The groups are shells around one centre, one inside the other: the same stretched ball of 3 dimensions in 6 sizes.
Known rows, each followed by its group:
[-19.9 -24.0  15.3  24.7  30.3 -14.2 -26.3  -8.6]  J_441
[13.5  1.3 11.2  0.2  1.0 -9.1 11.2 -0.6]  J_277
[ 18.1  10.7   5.5 -12.1 -11.9  -5.5  14.7  -2.1]  J_844
[15.4  6.5  8.7 -6.5 -5.2 -7.2 13.5 -0.9]  J_844
[ 21.8  11.0   9.0 -10.2  -9.5  -6.5  21.8   1.4]  J_523
[  0.2 -17.0   7.9  16.9  11.6 -12.9 -16.6 -10.4]  J_437
[ 13.2  -4.2   6.8   4.3  -0.8 -10.0   1.1  -5.9]  J_990
[-21.7 -32.6  11.2  32.2  30.9 -16.0 -39.5 -14.7]  J_437
[ 28.8  16.0  -3.5 -20.1 -28.3  -3.3  14.8  -6.9]  J_437
[ -3.8  -3.4   4.9  -0.2   2.4  -7.4 -12.0  -9.3]  J_990
[  8.7  -7.2   0.4   4.1  -4.8  -9.3 -12.3 -12.7]  J_990
[  2.2 -10.9  -4.1   5.2  -5.5  -8.8 -25.3 -18.4]  J_441
[-19.1 -24.8  12.9  24.7  27.8 -14.1 -29.4 -10.7]  J_277
[-13.7 -22.7  12.9  23.2  24.9 -14.1 -24.1  -9.4]  J_844
[-10.3 -20.4  -0.5  15.3   7.7 -11.1 -36.8 -19.7]  J_277
[ 5.5  5.0  2.7 -8.9 -7.6 -5.3 -1.9 -7.6]  J_523
[-24.7 -27.8   0.6  21.7  17.7 -12.0 -51.0 -22.7]  J_523
[ 19.9  11.2  10.1 -10.3  -7.7  -6.4  22.2   2.2]  J_441
[-24.4 -27.1   8.0  24.2  25.5 -13.3 -41.0 -16.2]  J_844
[ -3.9 -12.9  14.1  14.5  17.6 -12.3  -8.2  -4.4]  J_277
[ 25.5  14.0   9.0 -12.9 -12.3  -6.0  26.8   2.8]  J_441
[ -1.0 -16.1   2.7  13.5   5.8 -11.4 -23.2 -14.6]  J_990
[  9.3  -9.0   6.1   8.7   2.3 -11.0  -6.2  -8.4]  J_437
[ -2.4 -18.3   4.7  16.6   9.7 -12.4 -23.3 -13.8]  J_523

New rows, each followed by its group:
[-18.5 -25.7  13.9  26.2  29.2 -14.6 -28.5 -10.1]  J_990
[-28.1 -34.3   6.1  30.8  28.5 -14.8 -51.6 -20.3]  J_523
[ 25.7  16.8   2.6 -18.9 -20.9  -3.8  21.1  -1.8]  J_990
[ 11.2  10.6  -0.5 -15.7 -16.1  -3.5   2.5  -8.0]  J_441
[-17.0 -17.4  10.7  15.8  20.7 -11.5 -24.9 -10.2]  J_523
[ 13.1  10.8   0.8 -15.1 -15.5  -3.9   5.6  -6.6]  J_523
[ 5.4 -2.3 11.6  3.1  6.1 -9.4  3.4 -2.3]  J_844
[ -8.5 -23.1   3.6  20.4  13.0 -13.0 -32.6 -16.8]  J_437
[ -3.6  -2.6   3.8  -1.5   0.7  -6.9 -12.6 -10.0]  J_523
[ -2.5 -13.1  -2.1   7.8  -0.6  -9.4 -27.7 -17.9]  J_844
[16.3  1.2 12.0  1.1  0.9 -9.6 14.0  0.4]  J_437
[-14.5 -13.3   7.4  10.2  14.1  -9.8 -24.1 -11.4]  J_523
[-18.2 -27.7   1.6  23.1  16.6 -13.0 -45.4 -21.0]  J_523
[-25.2 -26.8  11.1  25.1  29.0 -13.7 -37.3 -13.5]  J_523
[-19.0 -29.5   1.6  25.0  17.8 -13.5 -47.5 -21.7]  J_441
[ 22.0   8.9  -1.4 -12.5 -19.9  -5.2   7.3  -7.9]  J_844
[-20.4 -18.2   2.0  12.3  12.7  -9.6 -38.7 -18.1]  J_437
[-21.1 -20.0   1.3  13.9  13.2 -10.0 -41.4 -19.3]  J_523
[-17.1 -25.0   0.7  19.8  13.8 -12.0 -43.6 -20.9]  J_277
[  9.1  -0.5  -5.8  -6.1 -15.4  -5.9 -14.5 -16.0]  J_990
[-4.2 -6.4 11.2  5.9 11.0 -9.5 -6.9 -5.0]  J_523
[20.3  1.3  3.6 -2.1 -9.7 -8.5  6.2 -6.2]  J_441
[ 0.4 -0.8  5.9 -2.0  0.7 -7.2 -5.8 -7.2]  J_277
[ 19.4  11.1   7.8 -11.2 -10.1  -5.9  18.6   0.1]  J_990
[ 5.2  3.3  5.0 -6.1 -4.0 -6.3 -0.5 -6.2]  J_277
[ 25.7  11.8  -4.0 -16.2 -25.5  -4.2   8.7  -8.8]  J_437
[-1.0 -3.6 10.0  2.8  7.2 -8.7 -3.9 -4.8]  J_990
[10.8  3.9  9.9 -3.6 -0.9 -7.7  9.9 -1.2]  J_277
[-21.8 -20.9   4.4  16.2  17.3 -10.8 -38.8 -17.0]  J_990
[-26.3 -32.3  10.6  30.9  31.7 -15.2 -43.2 -15.8]  J_990
[-21.9 -28.0   2.2  23.1  18.7 -12.8 -47.3 -21.0]  J_277
[-25.1 -31.5   6.2  28.3  26.1 -14.3 -47.2 -19.1]  J_277
[-16.2 -18.0  -0.4  11.7   8.6  -9.6 -38.7 -19.6]  J_844
[-12.5 -23.3   1.6  19.1  12.3 -12.2 -38.0 -19.0]  J_277
[ 30.5  18.0   1.8 -19.8 -24.1  -3.9  24.2  -1.6]  J_523
[-23.2 -21.7   3.9  16.7  17.7 -10.9 -40.9 -17.8]  J_523
[ 19.1  13.2   2.6 -15.9 -16.7  -4.2  13.7  -3.6]  J_277
[-13.9 -15.3  -1.8   8.5   4.8  -8.8 -36.7 -19.7]  J_277
[  4.1  -8.1  -5.4   1.8  -9.2  -7.9 -23.5 -18.5]  J_441
[-16.0 -28.1   7.5  26.5  22.6 -14.5 -36.9 -15.9]  J_990
[  9.3  -8.4   4.8   7.5   0.5 -10.6  -7.3  -9.3]  J_523
[-11.1 -24.4   4.8  21.9  16.0 -13.4 -33.9 -16.4]  J_990
[ 3.1 -1.6 11.2  1.7  6.0 -8.8  1.9 -2.7]  J_990
[ 27.9  18.9  -0.6 -22.3 -26.4  -2.8  20.2  -3.6]  J_523
[-26.4 -31.7  10.9  30.3  31.7 -15.1 -42.5 -15.3]  J_990
[ 8.2  5.2  7.7 -6.6 -3.2 -6.5  6.4 -3.0]  J_523
[ 10.9   6.5  -4.2 -12.8 -17.8  -4.1  -5.6 -12.3]  J_277
[ 24.3  15.8   0.9 -18.8 -21.9  -3.6  17.2  -3.8]  J_277
[  0.6  -7.6  12.9   8.7  11.9 -10.8  -2.5  -3.4]  J_844
[-26.4 -29.2   8.4  26.5  27.7 -13.8 -43.6 -16.7]  J_277
[ 13.5  -3.2  10.3   4.8   2.4 -10.4   6.5  -2.7]  J_523
[-20.1 -24.7  13.2  24.5  28.4 -14.0 -29.7 -10.6]  J_990
[24.5  9.9  9.1 -8.5 -9.7 -7.2 22.9  1.5]  J_437
[-12.4 -23.9  12.3  24.5  24.4 -14.5 -24.9 -10.2]  J_277
[-20.0 -18.6   6.6  14.8  17.8 -10.7 -32.9 -14.3]  J_523
[  0.6  -7.7  -4.8   1.1  -7.5  -7.4 -24.7 -18.3]  J_277
[ 24.8  10.1   7.9  -9.2 -11.3  -6.9  21.6   0.5]  J_523
[ 30.3  18.9  -4.3 -23.5 -31.2  -2.3  17.2  -6.4]  J_441
[ -2.6 -14.7  13.5  16.4  17.5 -12.9  -9.6  -5.3]  J_277
[  5.8  -8.3  -2.4   3.6  -6.4  -8.7 -18.7 -15.8]  J_523
[ -7.5  -5.9   0.8   0.1   0.4  -6.9 -21.7 -14.0]  J_523
[ 6.6  4.9  2.7 -8.7 -8.0 -5.5 -1.1 -7.5]  J_277
